The same things were measured in two ways. Each way mixes the same 6 hidden numbers, adds some noise and spreads widely along 4 directions of its own, which tell nothing about the thing.
In the rows, zero is written as 128.
Some things both ways: the first way, then the second way.
[ 88 154 114 137 149 218 153 170 106 105 116]
[131  81 118  73 140 137 125 140 119 117  55 143 111 145 147 175]

[107 189 148 174 190 141 156 126 218 155  45]
[140  74 114 131 126 140  82 174  51 175 125 132  92 106 127 137]

[147 218 157 102 156  71 151 125 210 165 121]
[152 107 119 118 118 150 114 137  57 112 173 115 141 101 150 153]

[157 162 182 157 119 127 142  86 136 115 106]
[164 185  94 146 105 148 122 106 102 173 133 134 144 182  94 103]

[153 191 164 106  89 130 110 175 112 129  98]
[124 101  85 109 120 125 107 159 122 112 101 162 125 116 149 191]

[121 128 155 193 166 134 162  96 184 135 121]
[163 110 148 139 117 130 132 137 107 180 132 118 108 157 104 109]

[ 94 147 229 233 142  45 162 123 161 172 135]
[145 149 119 124 125 116 142 100 126 113 201 118 168 165 153 125]

[ 89 144 168 185 153  87 115 155 147 134 109]
[154 118  85 146 102 128 107 144 107 151 136 134 111 122 118 138]

[175 143 140 116 140 101 110  97 177 116 148]
[141 149 119 158  58 178 116 147  96 159 160 146 136 146  77 135]

[167 194 193 121 196 141 194  75 177 132 106]
[180 148  76 136 126 107 110 104 124 162 118 124 112 163 127 119]

[118 128 160 182 155 108 114 132 139 119 139]
[153 133 139 133  85 178 113 147  87 184  96 151 117 166  82 132]

[ 92  79 156 215  96 100 129 178 127 149 126]
[117 121  97 157  94  92 171 156 177 131 148 123 112 119  79 135]

[158 117 176 169 132 138 131 120 136 122 119]
[141 155  93 137  90 120 153 112 173 129 138 133 132 168  97 127]

[112 189 158 164 168 101 108 162 170 144  60]
[177  82  98  97 133 135 113 116  77 111 125 110 120 115 173 145]

[161 134 127 158 160 132  82 149 183 135 138]
[144 112 114 124 106 138 149 137 118 126 119 143 144 132 125 143]

[105 142 106 126 150 129 129 165 168 134  99]
[145  92  95 137  84 128 135 153 112 125 141 102  88  86  90 144]

[ 73 140 197 179  74  74 120 157  66 110  82]
[127 138  78 142  81 144  80 154 121 150 146 154 110 143 105 160]

[136 116 160 182 197  68 108 102 200 126 115]
[178 113 113 151  85 135 126 124 112 153 173 114 121 142 116 103]

[129 123 148 154 140 139 167 116 164 137 142]
[117 106 149 125  99 136 140 152 134 135 143 135 125 146 110 148]

[117  91 143 148 125 147  85 127  67  56  92]
[162 125  73 122  71 132 113 110 176 128 117 145 112 178 128 136]

Other things, the second way, with their names:
J108: [129 113 103 137 111 106 120 145 127 127 190 119 119 121 127 142]
J100: [ 94  97 113 105  98 150 138 168 128  96 129 160 148 118 128 186]
J142: [137 101 106 105 141 110 124 127 133 132 130 136 130 161 160 132]
J147: [146 110 122 154 113 124 144 150  83 159 169 105 122 109  99 110]
J884: [155 102  97  94  85 175 104 121  92  94 140 133 134 136 154 165]
J918: [143 120 104 137 118 122 133 137 102 139 159 127 139 125 129 128]
J31: [146 126 109 108  91 180 135 129  69 109 126 107 125 117  97 151]
J243: [144 105 106 123  88 118 148 128 174 116 120 128 108 147 112 146]
J758: [142 114 134 138 113 142 141 139  88 153 165 121 142 142 113 109]
J793: [158 147  58 171  92 108 149 129 138 148 141 118 115 118  81 112]
J436: [127  67 180  83 152 132 143 151 108 135 101 130 120 153 149 152]
J494: [149 121  88 134 108 136 119 135 101 145 137 137 131 137 126 132]
J935: [169 151 104 149  95 117 175  97 155 149 146 111 137 170  92  81]
J754: [157  65 132 111 106 121 146 137 129 118 133 112 105 122 139 141]
J876: [150  97  89 107 124 114 148 119 130 102 133 124 143 137 157 131]
J975: [138 120  83 152  91 131  99 164 106 141 148 129  99  94 101 165]
J902: [170 119 107 131  96 119 147 109 156 135 140 122 125 166 128 115]
J120: [133 113 142  98  81 193 146 136  66  89 147 111 144 116 105 164]
J780: [201  91 121 134  69 128 112 116 171 173  98 132  72 182 118 118]
J76: [170  90 148 122  80 143 164 128 124 117 144  91 100 123  97 129]
J381: [152 127  99 167  91 122 104 151 120 189 140 143 106 144  98 119]
J424: [150  51 130 130 103 119 148 160 121 169  99 110  74 121  94 107]
J35: [150 125 175 103 134 151 145 126 104 169  89 135 131 189 108 127]
J567: [118  80 110 130 117 105 126 177 116 135 121 118  84  87 104 167]
J475: [168 129 110 143  82 132 159 122 159 148 102 132 114 156  86 121]
J224: [ 91 103  98 116 118 105 169 159 170 110 113 149 137 131 115 156]
J604: [114 114  71 102 118 106 111 138 194 120  85 182 127 176 159 176]
J104: [157 129 106 130  85 118 149 112 181 121 135 126 116 166 112 135]
J337: [196 120  56 155 108  77 113 105 174 161 123 121  89 151 138 114]
J212: [151 131 104 137  88 149 127 127 110 146 148 130 134 154 109 115]
J179: [160 105 148 134 120 117 142 140 124 171 118 125 108 150 108 120]
J987: [165 131  43 175 133  67 108 136 132 171 151 130 112 116 132 116]
J521: [115 141 136 147  58 146 176 137 159 118 187 118 140 149  67 127]
J591: [121 108 112 123 144 106 102 163 113 144 118 152 119 121 144 177]
J954: [150 124  97 127 108 129 116 132 113 135 136 124 116 134 122 147]
J757: [180 137  61 158 118  90 105 105 147 177 140 128 108 170 132  96]
J965: [154 101  78 151  87 130  93 157 123 164 115 153  98 122 117 151]
J489: [135 120  65 163 111 114  77 165 109 181 134 158 104 124 117 145]
J829: [176  96  98 103  98 166 105 120  86 136  87 124  97 140 132 143]
J53: [147 104 104 120 115  87 140 122 185 126 133 121 101 159 134 134]
J748: [148 167  54 153  97 112 125 125 166 138 118 163 142 148 117 153]
J824: [125 141 100 144  79 167 138 143  97 134 150 146 157 135  95 134]
J447: [144 123 144 120  83 137 156 124 172 129 134 136 126 177 105 136]
J695: [126  95 132 122 109 137 147 149 100 115 155 111 123 107 109 149]
J222: [149 137  68 152 122  77 149 120 143 121 189 105 130 112 127 120]

Some of these things the first way, each followed by its name:
[146 131 163 159 136 101 123 100 153 114 102] -> J381
[195 104 135 145  84 140  61 141 114  94 113] -> J475
[ 97 140 164 209 120  84 109 160 154 146 106] -> J918
[ 47 135 142 217 136 127 126 213 152 167 112] -> J567
[193 168 174 161 141 174 190  90 186 150 122] -> J35
[128 135 123 135 160 154 125 132 149 103  95] -> J876
[176  89 164 154 170 120  89  94 127  76  89] -> J780
[139 117 133 148  80 178 151 158 111 123  80] -> J224
[124 110 173 174 110 107  82 136  84  84  78] -> J337
[129 191 140 145 153 128 120 168 185 153  94] -> J31
[ 88 107 152 195 130  95 111 128 121 103 101] -> J212
[ 67 133 164 180 125  96 167 134 148 137 108] -> J108
[105  88 139 159  89 122 111 161  73  91 116] -> J243
[114  90 154 197 195 113 109 122 158 111 144] -> J902
[124 129 197 181 108 107 136  90  92  89  41] -> J757
[134 149 141 157 146 183 203 116 176 145 112] -> J436
[106 142 133 176 183 104 167 116 221 157 130] -> J147
[161 173 174 144 161 111 144 116 183 141  74] -> J494
[ 99 124 142 129 111  87  97 149  90  85 107] -> J965
[185 153 181 123  78 107  78 149  94 111 132] -> J748
[102  85  96 171 187 168 164 122 180 108  70] -> J424
[101 130 135 175 104 133 108 144 144 123 108] -> J222
